Every row belongs to one group in each of 4 separate groupings. Each group adds its own fixed numbers to the row, and there is some noise. The rows also spread widely along 13 directions, which tell nothing about the answers.
Some rows, each with its group in each grouping after it:
[ 51  10  35  29 -26  -7  15   8  10  -4   1  12   3  -9 -13 -33 -22  32
 -13  14  -4  37  19   4  18  11  27  22  23 -46  -4  17 -27 -27  24] | k_28 (2) (2) lal
[ 28 -19  34  10 -22   0 -22  -9  -6  11   8  -3 -19  15  -5  -7 -31  -3
   9  32  -8 -11   9 -11  17  -4   2  18  13  -1  -3  25  -9 -16  -1] | k_706 (3) (2) nevin
[  4   7  -9  17 -31  42 -21   4   2 -16 -19   4  -6 -28 -29  -6 -15  -1
   6 -34  10   6  35   0  19 -14  15  17  11   7 -30  -4  13 -33 -13] | k_28 (5) (0) kigaz
[ 32   3  19  18 -12 -13   0 -17  -8  26 -23  21 -12  38   7   3 -41 -51
  25  33  -1   0  -7 -19  42 -20  -6   7 -35  14  -7   2 -11 -32  -7] | k_596 (5) (1) rol
[ 42  30   9  24  -4  21   8   1  20  -5  -4  11  12 -19 -25 -15 -38  13
  -6   2  -6  -6  45 -14  16  38  31   1  60 -14  -6 -16  -7 -16   4] | k_706 (3) (0) lal
[-24 -21   8  10 -21 -19 -30  21   2 -32 -24  30  -2  28   0  26  19 -24
  10 -28  28 -13  10   9  16  -5  -1 -22 -41  15 -24 -18  -5  16 -12] | k_596 (1) (1) kigaz
[-43  -9  23  12 -26  -1 -37  35   4   0   9 -11  -4  11  27  15  24  -7
 -19   5 -11 -22  11  28 -36   2  -1 -14  -8  11   5 -10 -26  33  17] | k_706 (0) (1) nevin
[-20 -28   4  -5  -6 -12  -3  26  16 -15  14  -3   4  31   0 -21  12   1
 -11  24   7   3   2  41   3  17 -12   6  28  29   8  21  12  43  12] | k_28 (2) (2) rol
[  3  16  -1  30  20  -3 -15  -9  -1  -3   0  -3  -3  26   2  -6  -3  -1
 -19   2   5  -5   3 -19  35  19  23   5   2  43  23   7 -28   2  44] | k_28 (1) (1) kigaz
[ 31 -21  23  10 -26   8  -3  -2  16  -9  -5   1 -10  16 -13 -12 -22  -6
   9  15   2  17   2  18  23   0 -16  30  24 -28 -24  31  25 -17 -20] | k_28 (0) (1) kigaz
[ 11 -27  34  -3 -25 -27 -22  29 -13 -10  -9 -27 -16  13  30  16 -10   0
 -16  27  42  28  -8   1  11 -12  23  11 -42  51  12  37 -13  13  14] | k_706 (4) (1) lal
[  2   0  31  36   2 -43   1  19  19 -14 -13   0  -8  35   4  28 -13   6
 -18   5   5  -1  22 -21  31  12  35 -39 -13   2 -12 -30   2  31  26] | k_28 (4) (0) nevin
[  6  18  25  16 -32  19 -24  12   0  13  10   4 -23  -2   3  16  -7   2
 -12   7 -25  -6  30  -4   1  -2  21   5  17   2  -3 -12 -21 -13  28] | k_596 (4) (2) kigaz
[-14  -9  27  19 -28  17 -26  10  16 -24   5  20   0   7 -38 -43  -3  14
  28 -14  -7  -2   6  26  -3 -22  -8 -22   9 -29 -40 -13  -1 -13 -36] | k_596 (1) (2) lal
[ 20 -10  34   4 -32 -20  13  35   3  16  11  -2 -20  12   9   6 -31   1
  -6  40  -1  10  15  16   2  -5   9  -1  10  -2  -9  12   5   8   5] | k_596 (1) (2) kigaz
[  9 -13   2  10   9  -8 -20 -10  11  -4 -18  12   0  51   5 -16   0 -34
  12  11  18  14 -13   5  40   1 -16  -5 -12  39   3   4   9   6 -12] | k_596 (5) (0) lal
[  7  -2  52  28 -20  -1 -31   9   6 -10   1   2   5   9   3 -19  -1  17
   8  20 -19 -10   3  15 -39  -2  -3 -26   3 -39 -13  -8 -39  -6 -19] | k_706 (3) (1) rol
[  7   7   8   6   9  47 -41 -16   8  -3   6 -54 -25  10  -3 -11 -23  -5
  -5  10   5   8   2  -6  22   7  -5  35  37  56   7  41  31  -9  10] | k_706 (2) (1) kigaz
[  8   6  10  17 -24  19 -10  21  -1  14  12  -8 -12 -24  -1  24 -33 -23
  -7  31 -15 -37  40   5 -40  11  -3   6  38 -12 -11   6   6  -3  -2] | k_28 (3) (2) rol
[  3 -13  39  32  -5 -32  -2  20   3  -1  -3 -23 -11  14  13   4 -34  -7
   2  30   8  -3   3  13 -15  -9  -3 -24 -15 -15 -18   3   4  17 -15] | k_706 (3) (2) nevin
[  7  13   9  32  -3  14   5   7  31  -3   2 -34 -16  22 -16 -17 -33  -4
 -13  11  -2  24   1  12  38   3  -1  13  30  -8 -18  12  47  -3  12] | k_28 (1) (1) lal
[  1  -1  14  25 -28  38 -33   3  -3 -14 -10 -10 -12 -34 -13  -8 -15 -10
   9 -15   4   7  23  18 -19 -17 -14  19   3 -17 -30  15   8 -30 -16] | k_596 (4) (2) rol
[-24 -13  -2  52  -5 -12 -25 -26  -1 -21 -21  43   3  13 -28  -9  21  -1
 -14 -60   5  -7   9  -5  63   9   0  26 -40 -22  -6   1 -37  -9  54] | k_706 (2) (0) nevin
[  7   3  35  35 -28  16 -53 -16  21   1  -6  10 -37  43 -15  46   1 -25
   2  -7 -35 -25  22 -29  39   0 -15   7   6 -38 -30 -16  25 -13  20] | k_596 (1) (1) rol
[ 14   6  34  27 -12 -11  14   1 -12  16  23  22  -3  -5 -20 -42 -40  30
   2  35 -23 -14   6  -1  -1 -10  30  -6  10  -8   1   5 -62 -21  15] | k_28 (4) (2) kigaz
[-23   2  22  53  -4  -3 -25 -13   4   2 -18 -31 -34  30 -11  16 -38 -34
  18 -14  -4  -2  -8 -10  42 -48  -9 -18 -54 -10 -43 -13  31 -16  -5] | k_706 (3) (2) nevin
[  3  -5  -8  -9 -38  23  24  30  -4   8  -7 -16  -1 -19 -17 -35 -62 -22
  17  25  23  17   7  29  13 -34   9  18   4  37 -21  25  24 -28 -30] | k_28 (1) (1) rol
[ 27   2  13  25   2  -4  -3  -2   4 -11 -10  12   1   2  -7  -8 -24 -13
  12   5  10  -2  16   8   1  11  -6  -4  13 -13 -17   1  -3 -10 -21] | k_596 (3) (2) kigaz
[ 15  -3  23  27 -18 -15 -13   8  -4  -4  -3   5  -5  11   5 -18   4  11
 -13  -1   8  36  -5  13  23  -6  12  11 -20  -6   2  13 -32 -10  27] | k_596 (3) (2) lal
[ -3  31  16  38  -1  31 -28  -1  22   7  -4  -9   1   1   9   3   5 -17
 -13   4 -33 -10  23  12 -28  22 -13  -9  29 -26  -1 -21  -6  -2   9] | k_706 (2) (0) rol
[ -9 -23  10  28 -27 -26 -17   6  -2 -17 -18  41  11  21  -9 -17  21   5
  -2 -25   8   9   0  12  30 -10  13 -10 -40 -13  -9 -11 -45  -6  13] | k_28 (3) (0) nevin
[-41 -24 -17  30   6 -27 -31   6  -4 -53 -26  22  19  28  -2 -11  56   3
 -21 -55  45  15  -8  16  43   7  10   5 -56  41  11   7 -34  27  42] | k_28 (1) (1) rol
[ 10  14  17  32 -10  22 -12   8   7  -6   6  -3   2 -29 -22 -28 -21  21
 -15   2  -6   1  23   7 -17  12  11   7  28 -22  -7  12 -18 -16  12] | k_28 (2) (0) lal

New rows, each followed by its group in each grouping:
[-10 -15  -4   0   1  -7  -3  26  16 -13  -9 -12  -2  23   3  -7 -12 -13
  -6   5  28  10  13  19  24  12   1 -11  13  48  -3   3  33  32  -4] | k_596 (1) (0) nevin
[  9  27  17  28  22  15 -24  -3   3 -19 -13 -10   6   0 -12 -18 -37  -2
  19   0  12 -24  22 -27  -7   7  25 -42   9  32 -11 -26 -13 -10 -24] | k_596 (1) (1) nevin
[-32  19  19  44  -8  60 -68 -13   0  23  18 -60 -33  -3   9 -12   4  -3
 -19   6 -41   3 -10  14 -26 -27 -22  13   4   7   6  19  -7 -19  26] | k_706 (3) (0) rol
[-26  10 -22   0 -21  38 -39   7 -11   4  -4 -19  -9   5   9  -6  14 -21
 -18 -11   5  14   0   6  26 -13  15  32 -13  78  23  17 -16 -10  43] | k_28 (2) (1) rol
[-11  10 -19  33   1  12 -18 -17 -16 -12 -29  25   0 -17 -24   8 -18 -22
   5 -45  24 -24  27 -24  42  -4  21   9 -33  33 -11  -9 -21 -22  13] | k_706 (5) (0) kigaz
[  9   6  31  16  13   4 -41  -7   5 -34  -8 -12  13  26   3 -45  14  23
  16  -2  15  24 -11  -3   5  -3  22 -31 -13  39   8  -6 -34  -1 -12] | k_706 (2) (2) lal
[-38  -6  26  38  14 -17 -37  -4   3 -15   2   0 -15  43   0  -5  15   5
  -9 -11  -2 -10 -18   6  17  -7  -3 -21 -31  19  -3  -5 -29  21  29] | k_596 (4) (1) kigaz
[-12 -29   0   9 -36  -3 -16   5   2 -22  -6  53   7   5 -37 -16   4  -8
   6 -20  13 -18  10  17  26   4  -4  24  -8 -14 -16  14 -20  -9   5] | k_28 (2) (1) lal
[  6 -18  26   6 -22 -18 -24  23   3 -20  -1  16  -5  17  -2  21   8  13
 -13   4   9 -13  25  -5  10  22  18  -2  11   9  -2   1 -18  24  23] | k_596 (3) (1) rol
[-19  11 -24  45  19 -17  11   8   6 -14 -21  -5   2   9   3  13 -10 -35
 -12 -22  23   3   9  17  25   7  -1  -7 -21  13 -10 -10  13  15  15] | k_28 (3) (2) kigaz
[  2  -5  27  22  -6   3 -16   9  12 -20   8  16  -6  -2 -35  -5 -23  14
  11   1  -1 -33  36  -6  -4  15   4 -16  34 -14 -29 -10   6  11 -13] | k_596 (5) (2) lal
[-14  -1  19  37   2 -14 -13  22   9   0  -7 -34  -5  14  22  -1 -11 -13
 -12  18   5  12  -4  23 -25  -9  -7 -33 -15  -1  -8  -4   4  17  -8] | k_28 (3) (0) nevin
[  6 -14  34  23   7 -33 -34  -7  -4   5  -5  17  -4  45  26  25  12 -16
  -7  21  -4 -28   6 -27  12  18  10 -21 -24  21  21  -9 -44  22  23] | k_706 (0) (0) nevin
[ 27  10  21 -10 -27   0  -1  25  14   5  10  25  13  20   2 -11 -14  -7
  15  43 -17 -16  25   3 -15  14  26 -33  39  11   1 -30 -24   0 -23] | k_28 (3) (2) lal
[-26 -18  -6  26   6  -4 -17   9  23 -31  -8  -1 -12  14 -28  11  -1  -4
 -21 -33  26   3  17  13  44  24 -12  16  10   7 -20  14  46  34  27] | k_596 (2) (0) lal
[ 15  -6  34 -15 -48  -7   1  57  40 -19 -12   0  -1  27  10  17  -3  -8
   2  16   7  28  23  36  -2  11   4 -22  26 -18 -32 -25  44  25 -27] | k_596 (2) (1) lal
[ 10   1 -17  20  10   9  11 -11 -16  -6  -3  18  15 -28 -15 -32 -27  -3
   0  -9  24 -10  19   5  21  17  12  34  11  31  12  30 -33 -15  14] | k_706 (0) (2) kigaz
[-27  34 -27  50   2  40 -19  -9  13  11  -8 -11   6  -3   1 -30  11 -23
 -22 -30 -21  15   3  29  11  -1  -9  10   8  -1   7 -14 -15 -21  32] | k_28 (3) (0) nevin
[-12 -14  22  30 -42 -29   2  32   4   3   2  16  -5  11  16   6  21   7
 -29  -4 -11  19  12  27  10  -7  13   8 -23 -33  -5  -3 -31  13  45] | k_28 (0) (2) nevin
[ 15  15 -22  10  -8  22  -6  20  15  -9 -18 -21  -4 -15  13  37 -19 -49
 -14   1  26   6  39   4   6  25   3  19  26  30  -4   2  48   5   2] | k_28 (4) (2) lal
[ 20  13  14  34  43 -24  -3  -1   2 -19 -10   1   1   0   0  24 -33 -15
  -2  10  24 -34  33 -24 -10  43   7 -22  16  16  -3  -3  -1  25   1] | k_596 (2) (2) kigaz
[ 37 -12  25  -8 -26   4 -35   5   8   7  -7 -19 -21  41  36  13   8 -27
  -5  33   9  44  -6   3  28  -2  -3  21   1  36  13  24  15  -4   9] | k_596 (4) (2) lal
[ 10   9  12  10  10   0   1   1  19  -9  -9   1  11  31  -4 -40 -20  -7
  11  13   6  12  -1  13  24   9   4 -14  17  27  -1  -8  -3   3  -9] | k_596 (2) (1) nevin
[ 13  18  19  18 -14  15 -13  30  21   7   1 -37  -7   1  34  26  -5 -20
 -19  30 -14   7  30  23 -38  22  -6  -6  39 -10   1  -8  21  17   3] | k_706 (3) (2) rol
[-11   1  10  29 -20  20 -21   5  13 -17  -8 -10  -2   4 -15 -33  -4   1
  -2 -14   3  27 -10  26  14 -19  -2   9  -6  -9 -18   8   0 -21   0] | k_28 (4) (1) lal
[-18 -14 -25  17 -17  10 -32  14   0 -45 -16   8  15 -13  -5 -14  48  13
 -26 -60  33  22  25  23  27  18  17  27   2  26   6  10 -18  10  38] | k_28 (3) (2) nevin
[ 30 -16  24  -2 -15  -2  -5   0   7  -6  -6   7   3  18   1 -11 -22 -14
  18  34   9   4  12   6  12   7  -2   8  17  12  -4  15   4  -4 -22] | k_706 (4) (2) rol
[  2  19   4  21 -24  43 -48   0  14  11 -10 -32 -26  18  22  26  10 -39
 -14  -2 -19  20   8   9  13  -5 -18  24   9   9  -3   1  24 -17  21] | k_596 (3) (1) rol
[-18  -1   7  25  -4   0 -13  16  18  -4   2   5  -2   8  -5  14  -4  -7
 -19  -3  -5 -30  34   5   2  31   2  -9  27  -4  -3 -13   8  28  19] | k_706 (1) (0) nevin
[ -5   0  -2  57  31 -17 -16 -20 -11 -20 -16  -8   8   9   4 -24   1 -10
  -7 -11  23  12 -14   4  14  -1  -7   3 -36  10   7  20 -29  -3  21] | k_28 (3) (2) rol
[ 32  14  20  -5 -29  -5  13  43  -7  15  -2 -15 -19 -20  16  26 -38  12
 -29  25  16  22  40 -11  12   8  51   9  12  44   9   8  -5   3  35] | k_596 (2) (0) kigaz
[ 24  13  28  33 -19  32 -53 -16   7   7 -18 -45 -29  13  22  10   3 -10
 -17  -6  -8  43   4 -14  29 -13   1  28 -13   2   3  18  10 -31  28] | k_706 (2) (0) nevin
[  7   1  48  33 -24  -8 -41  10  19  -4   3   9 -21  30   2  26  18  22
 -19  -4 -30  -7  29 -15  12  13  17 -23  13 -35 -13 -30 -17  12  32] | k_596 (3) (0) nevin
[ -9   5  18  16  -5  21 -38   0   0  17  10 -41 -23  24  15 -16  -8   1
 -16  17  -8  12  -5  -6  21 -12  12   3   1  54  21  13  -5  -1  29] | k_706 (1) (0) nevin
[ 28   1  16   6 -18 -18  -1   4   1   2 -15  35   5  28   0   8 -27 -31
  14  27   7 -14   9 -20  28   4  24 -12 -15  19  -2 -14 -26 -16  -6] | k_28 (4) (1) lal
